The first 5 rows are patterns. Each new row is the sum of 2 different patterns, raised or lowered, with some noise. Before adding, each is slid sideways (what falls off one end comes back at the other) and multiplied by a number that may be negative. Names go in the order of the patterns.
Known rows, each followed by the names of its patterns:
[  5  -4   3  10   5   8   5 -11  -7  -7   1  -4 -10   1   0   5  -1   2
  -6   0  -1  -6   7  -2  10   2 -16  -2 -16   0]
tezuk
[  4   0  -2 -12  -1  -3   0  -3   0   3  -1   0   5  -1  -2  -7  -3  -1
 -12  10   0   2  -4 -16   4   3  -2   6  -5 -14]
nitar
[  6  -5  -8  -5  -1  11   5   2  -2   2   1  -3  -8  -8   6   0   1   0
   0   1 -13  -4   1   2 -14 -11 -15   3  -2   8]
guv
[ 13  -1  -1  -2  -5  -2   0   3  -5  -1  -3  10   5  -1  -1  -6   7   3
   2   0   2  -1  -3 -14  16   8  -7  -8  16   2]
gevu
[ -6   4   3 -10  -1   2  -6   4   0  -8  -8  -2  -5   1  -1  -2  -1  -5
   2  -2 -16  -3  -1  -2  -1   0  -2 -11  13  -2]
Betek

New rows, each followed by the names of its patterns:
[19 13 16 29 18  6 12 15 16  7 17 -8 18 18 15 15 20 10 10 20 18 17 23 20
 17 20 12 10 11 19]
guv Betek
[  7 -17  -8   1   9  14  11   6   1  -6  -8   0   9   5  14   7  11   4
   4   3  -5  10   0   5   3   8   4  -8   4  -1]
tezuk guv
[-7  8 -1  7  7  5  4 -1  4  7  3  0 -1  1  7  8  1  2  2  3  5 -1  1 11
  3  9 -5  9  8 -3]
tezuk gevu
[ 23   4   4   1  -6  21  15   8  12   6  -2  10   2   0   3   8   7   8
   6   9   1   4   9  15  -4  -2 -10   8   6   5]
nitar guv
[  4   2  -1   6   0   5  -2   1   5 -11  10  -4   2   9  -7  15   4  -2
   9  -3 -14   2  -3  -2   2   6   5   1   3   9]
tezuk nitar
[ 1  0 10  1 -4  4  7  9  8 10 10  4  9 12 17 10  0  4 17 21 20  3 12 -7
  0  3 11 22  8  7]
tezuk guv
[10  9  9  2  4  8  8  7  7 15 13  7 -4 17 17 19  5 10  1 -4 21 13  8 12
  2 -2  7 11  3 10]
guv Betek
[ 13 -11   0   4  -1  -8   0 -10  -5   1   1   5   1   1   1   4   2   6
  -7  -3  -2   0   5 -11   5   0   2  -2  -7   6]
nitar gevu
[ 4 10 -8  1  0  1  6 -8  1  2 -4  3  9 -3 -7 -1  9  2 -6 -7 -6  2 -4  5
  3 -6 -4 -2  4  8]
nitar guv
[ -5  -5   1   9 -17  -9   0   6 -16 -15 -16  -1  -3  -1   1  -2 -10   5
   1  -5   3  -9 -14  -1   0  -2  -6  -5 -10  -8]
gevu Betek
[  6   4   2   3 -15  16   2  -5   6  17  15  13  -2   4  -2  -9  -3  -3
   1   5   6   5  10   9   8   1  -3   5   6   2]
tezuk gevu
[-8 -4  2  3 -4  0 -5  2  1 -3  0 -7  1  9  0 -3 -1 -3 -5 -9 13 -9 -5 -3
  1 -5 11 -3 -5  0]
gevu Betek
[ 6  4 21 11  7 -2 16 17 20  7  4 -3 -1 11 12 11  8  5 -8  0 12 10 -5  8
  5 14  1  7  8  7]
guv gevu
[ 5 16  4  7 17  7  2 -3  9  3  9  1 13  8  6  2  8 14  1  4 -1 14  8  9
  5  1 15  2  8 -2]
tezuk gevu
[10 16 13 11 15 13  7 12 10 24 14 12 24  9 18 15 13 11 14 19 -3  1 30 14
  2 12 25 11 27  7]
gevu Betek
[11 16 -3  3 -6  2  9  8  5  0 -3 -1  1  4  1  1  3  2 17  0 -2 -3 10  3
  8 13  5  0 -2 12]
guv gevu
[13 12  0 21 10 20 19 12 15  3  8 18 10  0 -5 -3  2 19 12 13  9 19 24  2
  8  3  9  7 13 19]
tezuk guv
[ -3  -6  -6   2 -10  -9  -7  -4  12  -4  -7  -5 -13   4   6  -6  -5  -3
   2  -7 -13   6   2 -10 -13   7  -4   1  -5  -5]
nitar gevu
[-13 -12  -2  -7  -8  -9  -6  -8 -16 -16 -11  -6 -17 -12 -21  -8 -11  -4
  -6 -11 -12  -4 -18  -5  -2  -3 -18  -8 -15 -10]
guv gevu
[ 8 -7 12  7  3  0 -6 11  7  5  9  0 -7  8  6  1 -6 10  3  3  2  4  7  3
  9  1  4  5 -4 -1]
nitar Betek
[ -7  -6  -5 -15  -9 -10  -4  -3 -11   0  -7 -13  -7  -3 -12  -9  -1 -14
  -8  -5 -14 -11  -2 -12 -11  -6 -15 -10  -3  -1]
nitar Betek
[-17   4   4  -8  -6   5 -12  -3 -12  -6 -10 -15  -8  -6  -2 -11  -6 -12
  -1  -4 -11  -3 -11   4  -4 -15  -8 -16  -8  -5]
tezuk gevu
[-18   6  -2 -19 -18   6 -15  12  -9  -8 -13 -24  -7  -6  -7  -9 -13 -20
   5  -3 -11 -18 -15  -3  -5  -8  -8  -4 -10 -11]
nitar gevu
[  5   2   0  -2  -1  -3   4   2   3   1   4   0 -11   0   2  -3   2  16
 -11   5   7 -13  -9   4   0  -5  -2  -5  -2   9]
tezuk Betek
[19 15 12 10  4 15 16  9 16 19  6 14 12 10  5 12 18  3 12 16 11  8 19 15
 10 15  5 10 16 10]
nitar Betek
[ -5   6  12  -4  -5  -3  15   2   4   1   4   2 -11  -2   2   0  -8  -6
  -4   6   1  15  -2  -3  -5   1  12   6   2   4]
nitar guv
[  3   1   1  -1   2  -2 -22  10   7  -5  -5  13   1   2  12  -1  -5   2
   3  -7   3  -1  -4   3   9  -1  -5  -1  -7   8]
gevu Betek
[ 2 -2 17  5  3 11 17  2  7  7 10 17 16 -1  3  1 -1 11 12  8  7 -3  6  5
 -4  3  6  8 12 12]
guv Betek
[ -2  10   7  16   0   4  10  -1   0  -4   7 -10   7   3  -2   3  -1   1
 -11   1  13   2  20   5  -3   6  -4 -10  -4  -8]
tezuk Betek
[ 13  18  -1  -7  15   7   3  -8  -6 -12   5  11  13   2   4  -1  -6  -2
  -4  -1  -4   8   7   8   0  -8   1  -9  -3  14]
tezuk guv
[-16 -16  -8 -19 -10 -13 -16 -15 -19   0 -16  -3 -13 -28 -17 -32 -14 -10
 -21 -11  -3  -6  -5  -9 -19 -27 -22 -13 -16 -16]
tezuk nitar
[-5 -2 23  9 14  2  5  3 -2 -5 -3 11  1  4  3 10  8 -8 -1  1 11 -6 -5 -9
  7  1  9  0 10  3]
guv gevu
[10 12 20 28 12 14 13  9 17 22 13 12 15 30 15 15 14 15 13 12 20  5 11 16
 11 15 21 14 19 10]
nitar Betek
[ -6  -2  -3  -3   2   8  17 -20  -8   3   5 -13  -4   0   3  -2  -2  15
  10  11  -6   5  -7  -5  -5   1   4   0  -7 -11]
guv gevu
[ -5   1   1  -3  -9  -5  -4 -11   0  -6   4  -6 -19  -6 -16  -4   0  -1
  -8   4  -2   5   9 -18 -13 -10  -7  -6  -7  -6]
tezuk nitar
[21 14 13 11 15 23  8 10 19 -1 16 24  6  9 19 20 11 17  9 14 17 14 14 15
  7 13 14 16 17 11]
nitar Betek
[ 3 -3  9  6  2  1  4  7  5  3  6  0 -4 12 -7  3  0 -1 -1  9  2  2  9 -1
  3 11  8  3  2  0]
nitar Betek
[ -2 -14  -5  -6 -15  -3  -8 -17 -12  -7  -4  -4  -6   3 -18 -11  -7  -4
  -3 -14 -11  -7 -14  -2   5 -19   2  -7   1  -3]
nitar Betek
[11  0 23 18 12 15 23 16 16 18  2  2  7 15 15  6 14 22  8 10 13 11 27  8
  4 20  5 25 26 -5]
tezuk nitar
[10 -2  0 -4  7 -2 23 17 -1 -3 14  8 23 11  8  4  5  7  6  2 -2 11  6 14
 11  7  7 -6  9 10]
guv gevu
[ -9  -6 -19 -11  -8 -18  -6  -5  -9 -13 -15  -9  -8  -7  -3 -11 -15  -8
 -10 -10 -16  -8 -12  -9  -4  -8  -8 -10  -9  -7]
nitar Betek
[-2  5  2 -4  9  7  1 -5  9 -2  8 -1  3 -1 -2  2 -4  2 -8 -2  7  7 11 -1
 -3 -2  3 -3 -1 -4]
tezuk gevu
